The rows of a group lie close to one hidden flat surface of 13 dimensions, which may be shifted away from zero. Surfaces can cross.
In the rows, 128 means zero.
Some rows, each with its group after it:
[163 131  80 143 117 177  58 112  87 124  96 206 134 131 112 118  87 120
 123]	L
[120 120 163  62 127 137 145 166 120 123 147  94  80 141 175 108 177 113
 152]	T
[174 165  98 109 166 115 106 111 104 131 161  56 149 144 125 119 102  87
 135]	U
[137 161 112 124  86 133 142 152 178 123 161 106 165 151  90 111 149  80
 196]	Y
[102 119  98 106 126  63  85 179 132  77  82 134 137 139 147 104 128  74
 146]	Y
[120 127 116 126 134 116 143 167 163 109 137 132 147 132 158 131 123 136
 174]	U
[142 133 117 127 115  67 100 153 122 191 169 173 113 143 127 117 112 175
 131]	T
[102 134  96 107 124  64 101 161 141 111 156 185 134 158  70 115 141 109
 148]	T
[136 152 187 136 122 187 106  94 113  90 126 148 136 135 126 178 117 150
  62]	L
[ 91 132  95  64 135  22 154 145 156 125 153 151  94 137 141 118 109 110
  74]	Y
[103 135 113 132  60 123 104 167 135 134 141 107  96  98 149  96 157 112
  98]	T
[182 119  97 159 105 175  86 137  93 125 132  97 126 132 126  87 107 108
 100]	L
[135 133 129 122 202  41 170 160 144 185 132 138 125 136 111 111 127  93
 103]	Y
[171 163 122 125 128 200 106 123 150 110 174 133 114 193 121 120 139 141
  92]	L
[143 137  91 128 103 141 113 109 134 103  82 112 126 122 158 131  88  89
  58]	U
[163 152 176 136 158 130 108 134  96 140 186 156 169 134 126 126  76 196
 134]	L
[109 132 138 110 156  47 107 165 147 147  96 155 103  95 162 169  93 120
 100]	Y
[118  80 128 130 128 111 149 159 110  98 145 123 113 114 177 139 134 160
 132]	U
[132  36 112 138 102 117 165  93  98 108  93 115  70 114 109  98 151 150
 116]	L
[151  89 180 123 128  84 122 120 116 101 174 117 132 127 102 179 108 195
 188]	L
[107 134 115 163 132 132 102  94 158  77  90 130 173  77 146 226  84 138
 132]	T
[ 68 126 158 142 112  61  95 142 144 108 110  97 149 100 100 197 145  98
 153]	U
[ 98 156 149 120 166  98 114 138 143 136 131 136 121 169 115 139 180 138
  78]	T
[189 128 128 123 127  43  96 152 148 124 140 144 125 166 104 130 180 122
 158]	Y
[142 124 136 157 173 117 136 104 117 176 131 117 127  89 136 181  97 167
 128]	Y
[100 123  83 114 172 106 142 158 144  94 127 164 159  88 132 102  64  95
 161]	Y
[180 106 157 141 100  74 131 124 165  98 157  74 108 118 103 142 162 156
  79]	T
[108 152 141 139 149 175  93 123 117 130 107 220 144  81 137 117 115 162
 122]	L
[122 136  84 107 130  39 116 112 123 173  81 164 112 133 137 151 126  93
 111]	L
[101 105 100  98 107 162  93  98  88  60 115 147 106 129 147 123 177 129
 147]	Y
[116 129 125 136 108  94 114 131 160 115  96 115 137 144 124 175 148 119
 181]	U
[168  73 139 174 127 151 109 115  53 130 138 137 133 124  96  84 135 174
 117]	U
[159 110 116 146 106 126  78 165 118  98 148 113 154 114  94 104  96 125
 190]	U
[122 136 150 161 153 163 181  82 128 193 142 147 124 105  88 140 144 147
  86]	Y
[143  97  97  96 104 132 107 128  93  88 115 145 112 115 182 117  52 147
 122]	U
[119 106 152 104 168  52 111 162 131 144 106 175  91  73 140 162  89 130
 108]	Y
[103 130 127 130 147 128 120 130 111 160 100 155 125 143  94  86 174 106
 128]	L
[134 135 129  86 119 147 102 121 124  84 126 137 117 175 137 169 109 100
 161]	L
[ 99 111 147 119 156  79 152 126 136 143 126 183 138 149  99 128 108 184
 189]	L
[119 164 105  93 148  84 154 153 170 150 132 114 152 150 187 166  79 119
 185]	T
[145 141 135 108 147 107  88 120  78 134 182 116 120 125 148 109  97 191
 107]	U
[115  71 117 120  94  76 146 103 121  89 114 141 120 116 137 173 106 161
 164]	U
[100 117  97 110  39 101 117 150 146  88 109  96 125 116 129 122 100  70
 112]	Y
[124 145 140 133 180 122  89 171 134 125 150 162 130  61 168 113 109 169
  95]	Y
[111 116  93 125  71 113 154 137 137 101 134 138 133  93 109 113  98  67
  67]	T
[127 140  82 109 120 161  54 149 152 128 109 178  77 120 142 117 165 138
 156]	L
[117  92 136 132 162 100 105  98  95 101 144 158 121 111  72 135 218 152
 160]	Y
[140 147  96  98 154 124 148 100 121 134 137  85 138 174 165 121 124 133
 160]	U
[126  90 171  97 161  81 171 112  54 143 121 156 137 145 119  88 109 149
 135]	L
[161 171  92 119 114 161 127  73 161 118 183 180 120 150 140 130 176 194
 123]	Y
[122 136  76 113  96  61 118 117 166 142 106 152 103 142 169 156 115 143
  81]	T
[122 114 156  91 170 100 175  90 116 124 105 121 114 155 133 180 148 107
 150]	T
[135  51 106 111  71 102 158  95 103  95  73 151 100 109 112 131 113 100
 146]	T
[138 144 149 144 148 100 128  93 120 184 125 186 104 134 117 121 175 174
  31]	L
[144 143 136 119 166  68  83 153 124 154 135 153 114 152 113 138 154 121
 104]	U
[ 89 174  87 112 153 173 115 149 113 153 136 114 140 127 209 126 124 111
 142]	T
[103 125 112  88  68  91 111 138 134 105 107  98 110 148 147 107  85  94
 100]	U
[160 152  86 149 160 160 129 127 161 105 108 186 173  98 154  96  76 118
 113]	Y
[124  97 152 108  99 128  89 126  95  82 130 138  79  89 155 134 141 155
  85]	U
[122 180 165 140 148 170 110 161 162 133 166 117 149  94 161 119 144 167
 128]	L
[115 136  93 128  95 151 140 119 140 104 114 134 135  68 176 157  87 109
  96]	T
[156 125  87 125 144  84 114 126 117 108 141  75 137 151 163 164  51 106
  83]	T
[148 132 109 153 169  79 105 149 114 142 140 162 156 110 135 142  71 142
  99]	U
[155  86 147 165 116  43 124 121 110 165 105  38 141 148 123 174  82 141
 154]	T

New rows. What belongs after each?
[114 149  96  92 221 118 130 177 127 119 124 162 141 148 190 130 105  84
 158]	U
[125 169 113 122 105 126 118 129 175 112 168 140 182 132 103 104  80 166
 190]	U
[136 157 109 150 125 113 112 102 140 151 144 169 145 148 121 129 144 183
  90]	Y
[ 99  97 117 130  75  55 101 149 150 121 103 113 129 128  96 157 156 121
 196]	T
[156 127 148 132 132 102  71 207 117 116 159 105 115 117 117 103 166  87
 123]	U
[ 83 115 150 116 152  98 162 103 117 173  82 188 110 167 118 112 145 176
  89]	L
[139 128  83 123  91 109 146  94 158 107 185 167 135 109  84 132 103 155
 156]	Y
[123 142 101 159 125 158 169 125 210 124 133 118 137 144 132 124  93 182
 110]	L
[105 126 101 135 106  85 151 125 146  93 151  46 131 117 127 129 184  89
  93]	Y
[151 107  98 140  98 105 102 126 112 123 159 137 129  92 126 153 101 133
 155]	T
[135  99 148 159 105  67 153 119 162 153  86 116 143 138  81 119 153 150
 173]	T
[128 129 156 166 183  81 136 104 110 186 118 130 175 142  93 189 107 153
 153]	T
[ 61 165 130 148 157 164 106 135 136  91 109  82 158 127 136 146 161  89
  59]	T
[127 140 145 152 110 149 165 136 160 153 140 165 143  97 107  88 171 160
 138]	T
[ 85 153 130 121 173  53 107 109 120 160 130 147 163 145 115 184 100 159
 172]	U
[117  98 129 151 147 133  99 117  60 135 116 157 152 138  96 103 108 175
 174]	U
[164 146 126 152 110  92 135 140 177 173 134 170 167 108  78 155  67 123
 175]	Y
[120 105 121 182  97 106 152 120 147 129  62  93 171 117 102 127  83 111
 122]	T
[148 124 150 125  98 104 101 118 131 169  92 191 113 164  95 136 148 121
 135]	Y
[ 90 140 103 107 127 103 166 123 165 108 158 109 144 114 112 137 159  98
 151]	Y
[128  78 107 110 158 133 113  85  44  74 126 117 146  99 110 132  87  97
 160]	U
[149 104 176 148 126 109 166 116 140 115 117 107 155  95 110 169  81 128
 125]	T
[208 132  92 155 151 128 110  93  82 179 140 115 114 175 118 110 139 122
  71]	L
[133 114 110 191 135 112 120 213 149 129 135 110 175  96 146 123 100 107
 141]	U
[ 86 123 164 135 124 139 126 129 121 157  88 199 135 115 103 123 125 157
 166]	T
[ 52 156 148 111 124 157 117 136  90 143 147  76 156 137 142  71 103 159
 143]	U
[130 177 114 149 127  84  64 184 182  86 158 162 169 106 131 108 145 157
 135]	Y
[ 94 101  85 163 153  99 145 134  99 118 138  42 168 118 117 102 123  91
 137]	Y
[144 110 154 146 135  82  88 113  97 151 125 146 122 163  66 131 169 164
 153]	U
[150  89 150 159 159 126  79 179  84 172 102 159 106 175 143  95 178 167
 131]	U
[124  81 122 143 123  75  98 159  68 112 124  64 127 103 125 132  94  76
 104]	U
[ 76  93 115 134 147 121 171 152 107 121  69 152 127 135 197 131 110 121
  96]	U
[121  91 154 160 178  66  86 128  98 143  94 175 124 118 117 208 163 168
 142]	U
[108 148 157 147 129 158 163 150 143 134 176  86 148 136 124  69 201 150
 113]	U
[139 158 173 117 160  69 102 132  62 159 136 153 159  75 144 134 146 126
 114]	L
[116 116 163 143 137 133 115 100  81 158  93 166 125 145 123 128 115 161
  71]	L
[139 131  87  83 186  99 176 105 167 144 146 137 105 171 157 128 155 164
 186]	L
[ 99 151 142 106 143 121  68 127 130 106 128 198 124 146 125 138 195 185
 169]	Y
[197 141 128 166 102 138  84 102 126 118  97 125 133 131 142 138 190 142
  84]	Y
[112  54 120 150 104 115 181 111 100  76 154 135 152  95  97 115 118 171
 177]	U
[119 117 127 125 125 146 152 111 133 154  93 184 128 115 105 135  87 100
 150]	Y
[116 130 148 122  86 110 109 159 151 131 132 182 108  77 110 120  85 133
  91]	Y
[118 151 154 149 131 111  94 172 132 122 156  42 151 147 121 122 136 115
  97]	T
[163 147 135 123  72  90  67 156 114 129 155  95 121 143 114 141 104  79
  64]	L
[148 105  81 159 103 135  64 124 102  75 150 128 147  78 147 164  52 134
 112]	T
[ 77 105 136 146 130 151 170  94 134 110  74 163 170 142  89 133  89 131
 137]	L
[142 117 139 110 141  92 188 119 126 112 154 163 136  90 122  88 124 146
 100]	L
[140  89 138 161 127 100 109 145 112 136 125 177 144 154  88 115 145 188
 182]	U
[141  78 122 118 145 108 155 125 114  61 142 159 102  86 126 141 175 109
 106]	U
[142 100  89 144  74 121  89 157 128 150  94  98 114 126 181 109 112 164
 191]	T
[102 112 118 121  88 121 105 144 128 137  72 168 105 141 147  96 109 146
 118]	T
[129  90 104 112 118 123 187 110 144  80 104 134  98 124 193 152 152 134
  87]	U
[116 150 108 131 147  49 125 134 171 121 123 130 149 174 105 151 119 123
 107]	T
[141 125 161 138 133 153 109 116 116 114 143 177 133  84 135 138 102 195
 110]	L
[104 142 116 150 109 179 112  83 117 101  67 119 134 111 162 160 163 113
 100]	Y
[145  82  75 151 145  90 142  88 133 179  93 121  78 159 146 125 144 191
 123]	L
[113 109 127 100  47 155  88 117  85 111 151 119  70 127 129  99 149 145
  95]	Y
[100 130  92 110  98 136 159 103 145 124 175 118 143 130 100 148 103 124
 202]	Y
